There are 9 hidden switches. A switch that is on adds its own fixed numbers to the row, and there is some noise. The rows also spread widely along 12 directions, which tell nothing about the answers.
Known rows, each followed by its switches (1 for on, 0 for off):
[ 45  17  26  -5   5 -37  19  19  10 -16   7 -21  17  20  11  -7   2   5
  20 -65  13   8 -24 -13   0 -21  -6  -3 -17  18   4  14 -19]	0 0 0 1 1 1 1 0 1
[-17  25  39  -3   8  16  -4   8  -4  -6  10 -29   3   2 -14  26  32 -30
  -3 -16   8  -1  17   3   7   2  25 -28 -15 -12  15  28 -31]	1 0 0 0 1 0 1 0 1
[ 27   3  26  24  24   1 -16  16 -18 -25  32  19  12  27  18 -15  -4   9
  25 -20 -30 -13 -27  27  -7 -24  -5  -2  -6   9 -20  23  -5]	0 0 1 1 0 0 0 1 1
[ 16 -24  44   4  10   1 -19 -11 -10 -18   8 -20   4  25 -11  36  14 -34
 -10   1  22   5   7   6  -7  -8  -6 -16 -18  25 -18  14  -8]	0 0 0 1 1 0 0 0 0
[ -5   8  39   0  -2  12  35 -18 -30 -15  21 -24  -3  19  15   9  19 -45
  16 -16 -20  -3  -5  -7 -11 -14  39 -10 -25 -11  -1 -18 -30]	1 0 1 1 1 0 1 0 1
[ 37  -9  30  -2   3   0  29  -2 -11   3 -12  -9  29  -4  19 -11 -41  14
   4 -22  50  -2  -5  31 -35  10 -23 -12  21  43 -35  20  32]	0 0 0 1 0 0 0 1 1
[ 28  66  12   6  -8 -18  16  -5 -39 -16   7 -29  34  38  41   9  18 -19
  -1 -40 -28   3 -10  -8 -14 -13 -25 -30 -47  55  30  34 -11]	1 1 0 1 1 0 0 1 0
[  8  -4  34   2  25  12   0  36  32  -4  -7   2 -26 -17  -4  20  33  22
  -3 -51  18 -27  -3   4  23  34 -10  -6   3 -31  19   4 -14]	0 1 0 0 1 0 0 1 1
[ 20 -15  12  16  30   8  15  12   9  -9   4  -9 -11  19  -2  32  41  -2
  -3 -46 -11 -20   1  -9  24   1  -6   4 -10  -5  10  -7 -13]	0 0 0 0 0 0 0 1 1
[ 33  -2 -11   6  24  14   2  -3  14 -10  -4  -5 -15 -12 -12  21  21   8
   9 -31   6   1 -10  -6  27  11  25   9   8 -43  15  16 -30]	0 0 1 0 1 1 0 1 1
[  4  72   1   2 -29   4  32  20 -12   7 -15 -16   5   1  25   6  50  22
 -20 -49 -11 -15  10  -5 -12   8 -17 -28 -27  24  55  40  -5]	0 0 0 1 1 1 0 0 0
[ 27  -5  31   9 -14   3 -21  11   2 -30  23  14 -15  28  10  -8  25   6
   1 -13 -25   0 -19   5 -23 -38   1  12  -3 -15  -2  21 -15]	0 0 0 1 0 1 0 0 1
[ 22  36  27 -19   2 -17 -24  29 -38 -18  31 -28  17  15  12 -27 -10  -9
  24 -12 -30 -10 -26  -4  -4 -36  -4 -18 -16   3 -13   7 -12]	0 1 0 1 0 0 0 0 0
[ 18  35  28   6 -19 -10   8  -3 -34  -9   5 -22  -6  11  45  16  24   3
 -20 -16 -17 -13 -12 -31 -33   8 -16 -25 -30  26  44  11 -19]	0 0 0 1 0 1 0 1 1
[ 42  -8 -18  12  24  -2  -5  -4 -28  -8  15  12  -3  22   8   1  12  19
   5 -15 -29  -4 -30  -4  12 -32  -2  21  -5  -2  -1   8 -13]	0 1 0 1 0 1 0 1 0
[ -8  20  -1   3  21  11  14  38 -26   3  29   0 -17  -2   8 -21  30  16
  22 -31 -39 -37 -14  -8  26 -31  11   1  -4 -27  10 -15 -15]	0 0 1 0 1 0 0 0 1
[ 22  19  28   1  20   8  -8   3 -32 -17  12 -35  12  24  -4   7  -1 -43
   5  -4 -21  -4 -11   3  14  -8   4 -15 -15  -2  -8   8 -14]	1 0 0 1 1 0 0 1 1
[ 11  67   6   5  11  15  -6  40 -32  10   1 -42  28 -12 -19  -7   1  -8
  -4 -14 -12 -17   4  23  18   6   2 -37  -1  -1  12  52  -7]	0 0 1 1 1 1 1 0 1
[ 25  -4  23   1  -2  -4   4  13 -15 -17  22   3  -4  35  22 -18   8   4
   4 -29 -17  -4 -17   0 -18 -48 -15  18  -2   8  -7   2   2]	1 0 0 1 0 0 0 1 1
[ 19  -9  -7  12  17   3   6 -31 -28 -19  21  16 -21  17  30  21  28   1
  13 -13 -28  -4 -21 -22  -2 -22  17  13 -16  -7  21 -11 -26]	1 0 1 0 1 0 0 1 0
[ 15  42  -6   0  12  14  -6  11 -25  -7   3 -30   1  20 -11  16  34 -23
 -10 -23 -30  -6   2  -5  28 -13   2  -8 -18 -11  23  21 -15]	1 0 0 1 1 0 0 1 0
[ 19  18  15  -7 -21  12  32  43   9   3 -13 -33 -10  18   0  -1  39   2
 -28 -57  -2 -17  18   2 -10 -18 -24   7  10   0  14  10  16]	0 0 0 1 0 0 1 1 1
[ 44  15  -4   1  12 -13   0   8 -33 -12   4 -22  -8  19  20   7  17   1
   0 -28 -44 -21 -27 -23   2 -14 -10   4  -9  -3  15 -13 -10]	0 0 0 1 0 0 1 1 0
[ -9  11  31  -8  28 -31  -2  25 -40   8  40   4  24   0  23 -16 -15  33
  26 -16  28 -13 -17  -6  -8 -37  -9 -25 -12  46  -7  16 -14]	0 0 0 0 1 0 1 1 0
[ 11   0 -18 -12  10  -3  31  21 -15   8  14  -8 -16  11   1 -14  28  19
   5 -45   3  -5 -10 -28  18 -46   9  24   1 -13  10 -14 -12]	0 0 0 1 1 0 0 1 1

New rows. What belongs after each?
[ 17  27  -6  17  10  15  41  -3 -28   3   6  -6   2  16  17   0  17  -2
   0 -35 -21  -9 -10   1   9  -9   5   3 -15   5  19  10 -10]	1 0 1 1 1 1 0 1 1
[ -3  12   2   6  21   5  51  13  -7  13   1 -24  12  13   1  21  36   1
  -5 -55  22 -10  19 -10  21  -7  -7 -12 -17  31  15   8  -7]	0 0 0 0 1 0 0 1 1
[ 39  -4  11  10  16  -6 -11   6  10 -18  -3   1 -10   6  13  26  19  13
   3 -39   6  -9  -8  -1   1   6 -17  -2   0   5  14  16  -5]	0 0 1 0 1 0 0 1 0
[ -2  46  11 -15  -9  11  25   8 -39  10   0 -82  16  27 -14  26  32 -57
 -31 -20  -2   4  30 -25   6 -18   7 -23 -23  16  23  14 -17]	1 0 0 1 0 0 1 1 1
[  9 -13  49  28  14  24  -8   1  -6 -29  20  -9  -2  42  -4  35  35 -44
  -7 -11 -32  -7   4  25  -7  -6   8  -9 -21  -6 -13  20 -23]	0 1 1 1 0 0 1 1 1
[ 11  49  18   9  27 -18 -25  19 -61 -13  40 -11  13  21  38 -14   3   2
  15  -5 -49 -23 -33 -16   5 -29 -20 -24 -31  24  19  12 -22]	1 1 0 0 1 0 0 1 1
[ 26  12   6  -5 -18  14  17  12  -3  -6 -18 -44 -11  25 -15  27  49 -32
 -29 -32 -12  -5  21  -2  -1 -18  -8   0  -2  -3  10   8   5]	0 0 0 1 1 0 1 0 0
[ -1  -1  66   8   7  13  24  -1  -8 -20  25  -9  12  30   5  -1   4 -32
  15 -19  -8   0  -7  21 -13 -14  24  -7 -20  -1 -24  10 -26]	1 0 0 1 0 1 1 1 1
[ 12   1  25  -7   6  18  19  10   3 -11   3  18 -15 -15  12 -19   0  21
  22 -24   1 -14 -21  16  -9   8  22   4  15 -39  -8  -1  -9]	0 0 0 1 1 0 0 1 1
[ 11  23  29   6   5   4  32  -5  29 -29   9   4  -1  14  24  17  36  -7
  26 -73   0   8  -7  -1   2  10  22  -7 -28 -14  24  18 -39]	1 1 1 0 1 0 0 1 1
[ 29 -10  18   0   1 -10  14 -16 -38  -2   5 -16  -2  20  35  16   5  -3
 -12 -11  -3 -11  -7 -15 -29 -20 -23   1  -3  38   4  -9   8]	1 0 0 0 0 0 1 1 0
[ 20  15  13  -9 -18   3  30  14  -8   0  -5 -25  -1  15   0  -2  23  -4
 -10 -31   2  -2   5   1 -10 -29  -3   1  -3   7   1  12   1]	0 0 0 1 1 1 1 0 0
[-17  17  46  16  27  16  14  26 -16  -4  25 -14  -2  15   0   9  26 -25
   8 -34 -18 -29  -1   9  25   2   5 -20 -31  -3   6  -7 -19]	1 0 1 1 1 0 0 0 1
[ 38  -6  41  -1  32   8   1  17  -8 -11   5 -49  15  16 -28   8 -18 -47
  13 -24  -2 -15  -7  19  36   6  -4  -7  -7  -6 -33 -12   0]	1 0 1 1 0 1 0 0 0
[ 23  12  19   5  26 -26 -14 -27 -31 -25  29  -1  21  10  30  15  -7  -3
  31  -3   5  12 -30 -21 -12  -9  19 -27 -26  23   4  21 -41]	0 0 0 0 1 0 0 1 1
[ 30  41  32   0   9 -30   0  16 -12 -14   4 -12   5   8  31   2  11   7
  14 -55 -18 -17 -28 -13   1   9 -14 -22 -29  13  31   3 -19]	1 0 0 1 1 0 1 0 0
[ 33 -14  42  13   7   4  -6 -20  12 -37   1  13 -26   8  26  27  23  -4
   8 -25 -21 -10 -28  -7 -19  32  17  -2 -12 -33  12 -10 -29]	0 0 0 1 0 0 0 1 1
[ 51   4 -16 -15 -10 -14   5 -29 -21 -17  -2 -10 -16  -8  41   9   2  17
  13 -20  -3   3 -27 -35 -28  -4  11   6   6  -8  21  -8 -14]	0 0 1 0 0 0 0 1 0
[-21   0  29 -13  23  12  -8  41  -7   7  27   0 -21 -21  -6 -11  15  25
  12 -17  10 -29  -6  -9  16 -10  15  -4  10 -36   3  -6 -22]	0 0 0 0 0 0 0 1 1
[ -7  12  41  -5   5  -4  -4  43 -25   1  30 -35  -6  15   8   1  17  -6
 -11 -13   6 -19   3 -18   0 -31 -26 -16 -17  21  11   5 -13]	0 1 1 0 1 1 0 1 1
[ 19  25  32 -14  20  11   3  16 -11 -10  14 -21   7 -11  -5 -16 -21 -10
  30 -23  -3 -12 -22  11  21  11  24 -10  -2 -36 -10   2 -23]	1 0 1 1 0 1 0 1 0
[  5  38  39  16  -5   7 -17 -12 -23 -34  36  21   8  27  29  -9  15  -4
  17  -2 -41   7 -26  12 -26 -20  26 -13 -28  -9  10  45 -41]	1 0 0 1 0 1 0 1 1
[ -7  14  26   8  -3  27  24 -19 -21  -8   9 -15   4  12   5  16  19 -36
   2 -10   0   1   9  13 -10   0  24 -15 -17   0   1  13 -14]	1 0 1 1 1 0 0 0 1
[ 40  23  52 -30 -33 -12   2  14  17 -21 -11 -54  -7   1  17   2   2 -21
  -5 -36  18   3  -2 -19 -27   5 -14 -11   1  -7  15   1  -6]	1 0 0 0 0 1 0 0 1
[ 11  -9  37   5 -10  27  39 -32 -10  -6 -11  -5   0   5  20  19   6 -19
  -7 -12  13   1   6  19 -38  19  20  -5   3   1  -7   9  -3]	1 0 0 1 0 0 1 1 1
[ 38  44  -3 -15  -6 -14 -18   3 -36  -9   5 -55  26  22   4   7   3 -27
  -4 -14  -9   8   3 -14  -3 -33 -19 -18  -8  32   8  29   2]	1 0 0 0 0 0 0 0 0
[ 22 -22  34  -3   6  16   3   1 -19 -23  20 -21  -7  43  -6   2  11 -44
   3  -5 -26  -6  -5   8   3 -39   4  17  -5 -11 -32 -18  -2]	1 0 0 1 0 0 0 1 0
[ 55  -2   8 -18  13   4  27   9  -9  -7 -15 -49   3   1 -18  -7 -19 -25
   9 -23   3  -3 -17  -1  16  -3  11  11  20 -29 -24 -15  -3]	0 0 0 1 1 1 1 1 1
[ 57   2  29   0  -1  -4  10 -37   2 -32 -14 -24  -4  10  25  30   2 -27
   3 -20  -1  14 -23 -15 -16  25   4  -5 -12  -7  11   2 -23]	1 1 0 0 1 1 0 1 1
[ 25 -17  62   9   9  -8 -50  -1  16 -42  26  12  -9  24   7  18   2 -13
   9 -14  21  16 -18  11 -22 -10   0  -5 -11  -1  -3  35 -27]	1 0 1 1 1 0 0 1 1
[ 36   5   2  10  21  -9  -5 -32 -30  -4   2  -6  29  -4  17  20 -15   5
  12  -4  15   8 -15   7 -20   8   6 -22   1  31  -7  34 -10]	0 1 0 0 0 0 1 0 1
[-33  37   1   2  -2  36  55   2   9  -2   7   0  -4  17  -4  21  74 -10
   3 -58 -11  -1  28   3  23 -16  37  -3 -26 -19  30  24 -32]	1 0 0 0 1 0 0 1 0
[  9 -16  40  16  35  16  24  -6  -3 -16  17  13   6  20   0   0   1 -16
  29 -29  -9  -7 -19  29  11  -4  29   4  -6 -18 -29  -2 -20]	1 0 0 1 1 0 1 1 1
[ 13  17   6   5  11   6   8  38  -1   3  12  -7 -11  13   4  -3  27  16
  -8 -57  -2 -17  -1  -3  16 -20 -16   9  -2  -4  25  10  -1]	1 0 1 1 0 0 0 1 1
[ 36  13 -26  21  35 -10 -10   5 -31   9   5   6   7  20   7  15  18  27
 -10 -36 -19 -11 -17  -5  21 -21 -19   8  -6  22  25  25  -4]	1 0 0 1 0 0 1 1 0
[  5   2  45   5  14  -8   4  16 -25 -10  14 -31 -10  21  12  25  26 -23
 -14 -19  -8 -20  -6 -21  -1  -3  -9 -19 -28  12  14 -12 -21]	0 0 0 1 1 0 1 1 1
[ 51  30  41   9  14 -16 -46  -8 -17 -24  -9 -51   4  12   6  45   5 -39
 -20  -5  -8  -2 -18 -20   5  38 -21 -35 -31  11  33  19 -25]	1 0 0 1 1 1 0 0 1
[ 13  -5  39  -7  -3 -16  -9  13 -17  -5  14 -15 -14  23  21  13  19   2
 -19 -24   9  -9  -6 -20 -22 -24 -22   0 -14  22  19  -1  -8]	1 0 0 1 0 0 1 1 0
[  2  -3  38  13  26  38  42  13 -12   1   2   5   2  -5   0  -6   1  -1
  14 -19 -19 -39  -7  39  14  26  12  -9   0 -19 -28 -12   1]	0 0 0 1 0 1 0 1 0
[  4 -11  44 -10   3 -19  29   7  -5 -11  24 -25 -17  32  18  15  35 -18
   2 -54   5  -2  -9 -44  -3 -27  10   9 -32   1  20 -33 -36]	1 0 0 1 0 0 1 1 1
[ 21 -14   9  -3   2   0  29 -21 -27  -9   9 -18   2  27  15  17  15 -18
   0 -18   1   1  -3 -18 -12 -20   6   3 -16  20  -7 -13  -8]	0 0 0 1 0 0 0 1 0
[ 38  -3  24  14  34 -25 -46  -7 -14 -14  14 -15  -2  21  -3  39  11  -9
 -13 -13  11  14 -21 -25  13  -4  -4  -8 -25  12  28  29 -40]	1 0 0 1 1 1 1 1 1
[ 18  18  18  -5   6 -15   1  23 -16   5  -1 -17  -2 -13  20   3   9  23
  -3 -30  14 -19  -8 -12 -11   0 -18 -19   3  17  22  10  -2]	0 0 0 0 1 0 1 0 1
[ 21  -5   2  -2  10  23 -26  29  -7  -4   6   1 -20   7 -17  -4  20  14
 -11  -8 -14 -17  -3  16  10 -24  -5  14  22 -31  -8  18   7]	0 0 0 1 0 0 0 1 0
[ 34  33  17   7 -12   1  -1  -1 -17 -32   8 -11   7  30  20   1  20 -18
   5 -19 -38   5 -16   8 -26 -21   8  -8 -10  -2   5  31 -17]	0 0 0 1 1 0 1 1 1
[ 11   3  18 -10  30  14 -18  15 -21   9   0 -36  -4  -3 -22  24   6 -18
 -15  -8  10 -15   2  -3  31  13  -4 -12  -5 -14   5   1  -9]	1 1 0 1 0 0 0 1 0
[ 42 -28  40  -3   8 -10  14 -29  -7 -37  16 -11   7  17  24   3 -15 -27
  39 -14  -7   3 -28  -3 -23  -8  22  -1  -3  -4 -38 -24 -14]	0 0 0 0 0 0 0 0 1
[ 13 -14  43   3   5  17  22  16   3   0 -16 -14 -17  -1  -1  20  22  -7
 -14 -27   7 -31   7  17  -3  23 -13  -8   3  -3  -5 -15  12]	0 0 0 1 1 0 1 0 0
[ -1  32  16 -26  -4   0  35  14 -31  11   3 -48  -2   0   7  -3  12 -20
  -5 -30  11  -6   2 -27   2 -13  14 -10 -10  -8  19 -12 -18]	1 0 0 1 1 0 1 1 1
[ 21  14  33  22  25  -7  -8  10 -24 -15  22  28   0   9  35 -16  -2  22
  22 -25 -31 -27 -40  17  -4  -1 -13 -10 -12   9   3   5  -4]	1 0 0 1 1 0 0 0 1
[ 28 -22  26  -5   5  13  45   9  11 -17  -1 -35 -11  24 -11   8  26 -36
   7 -37  -8 -11   3  -5  16 -18   9  15  -2 -19 -22 -31  -6]	0 0 0 0 1 1 0 0 1
[ 36  47   7   9   2  -5  -9   6 -31 -20   8 -25   8  21  13   1  18 -16
   2 -14 -48  -8 -23 -10   3 -10  -3 -17 -23  -1  18  20 -20]	0 0 0 1 1 1 0 0 1
[ -7  37  42  16  12   1  10  25 -40 -27  39 -13   5  53  22   4  48 -33
  10 -25 -78 -27 -14   1   4 -33   0 -21 -52   9   7   2 -32]	0 1 0 1 1 0 1 1 0
[ 17  28  43  29   9   4  -1  14 -18 -12   2 -11   6  35  23  25  31 -17
 -25 -31 -27 -19  -2  16 -12   7 -37 -22 -29  35  22  31  -2]	1 1 0 1 1 0 1 1 1
[ 25  30  40  -2   1 -23  23  -6 -18 -24  14 -25  15  27  38  13   8 -24
  17 -51  -8   4 -18 -11 -15  -2  -1 -21 -42  28  16   3 -27]	1 1 1 1 1 0 1 1 0
[ 34  21  27   2   9   4 -22  10   5 -24   0 -23  -1  16 -12  18  22 -24
   2 -21 -23  -2  -6  10  14  -4   3  -8  -6 -20   5  25 -20]	1 0 0 0 1 1 1 0 0
[ 36  -2  26   8  20  -3  -1   8 -17  -6  -6 -10 -13 -10  20   9   3   7
   5 -15 -19 -35 -23   0  -3  22 -13 -13   8  -6   4 -16   0]	0 0 0 0 1 0 1 0 1
[ 24  33   4  15  23   0   9  14 -15  -6   8 -10  11  20   8  14  23  -3
   3 -53 -26 -14  -8   5  19  -1  -4  -8 -19   6  22  20 -15]	1 0 1 1 0 0 1 1 0
[ 19  27 -17   2  20   6  30 -34 -34  -3   6 -24  37  27  -2  22   9 -31
  10 -25   4  24   0   2  16 -19  21 -10 -30  27  -1  30 -21]	1 1 0 1 1 0 0 1 0
[ 50  -4   9   2   2  -8  -7   3  11 -24  -3 -29  23  39  -7  25  15 -20
  -4 -38  15  17  11   8  -4 -30 -22   1   0  34 -15  36   8]	0 0 0 0 0 0 0 1 0
[ 49   4 -20   7  -3  16  32 -52 -35  -2 -20 -21  10   6  15  25  -2 -25
  -2 -11 -12   6  -5   9 -18  10  18   2   6   6  -1   7   5]	1 0 1 1 0 0 1 0 0
[ 14 -17  13   1  14  17  20 -11  -6   9  -5 -14  -6  -2 -13  19  13 -11
  -6 -23  19  -2   4   5   6   4  21   6   9 -15  -3  -2  -8]	1 0 0 1 0 0 1 0 1
[  6  26   6 -10  17  -2 -26  16 -25  -7  22 -23   5  -4  -8  -1  11  -5
  15  -3  -5  -4  -8 -13  15 -25  17 -18  -3 -14   6  20 -25]	0 0 0 0 1 0 0 0 1
[ -6  -1  33  15  10   8   2  -6 -38  -6  28  -3   0  18  21  14  17  -2
  -5  12 -11 -14  -4  -8 -18 -17   1 -15 -19  23   3  12 -20]	0 0 0 0 0 1 0 1 1
[ 17 -15 -17   7  23 -10  14 -15 -10   7  13  -1  11  14   3  25  20  19
   0 -32  35  14   4 -20   3 -31   4   6  -5  32   9  24 -14]	0 0 0 0 0 0 0 1 1
[ 17   5 -10  11  -1  25  -3  13  -4 -15  14   9 -37   7  -5   1  48   7
   3 -15 -52 -14 -12  -1   9 -31  28  21  12 -58  16   8 -27]	0 0 1 0 1 1 1 0 1
[ 21 -54   8  -7  15  16  -8  -6  -1  -3   8 -10 -10  16 -34  17  11 -16
  -4  -2  28   7   9   9   8 -36  13  23  17 -11 -37  -2   3]	0 0 0 1 0 0 0 0 0
[ 30  -8  29  11  23   1 -20 -17  14 -30  14  16   4  15  -3  17   6  -6
  21 -29   3  19 -20  16  -3   0  34   4  -3 -26  -5  35 -37]	1 0 0 1 0 0 1 1 1
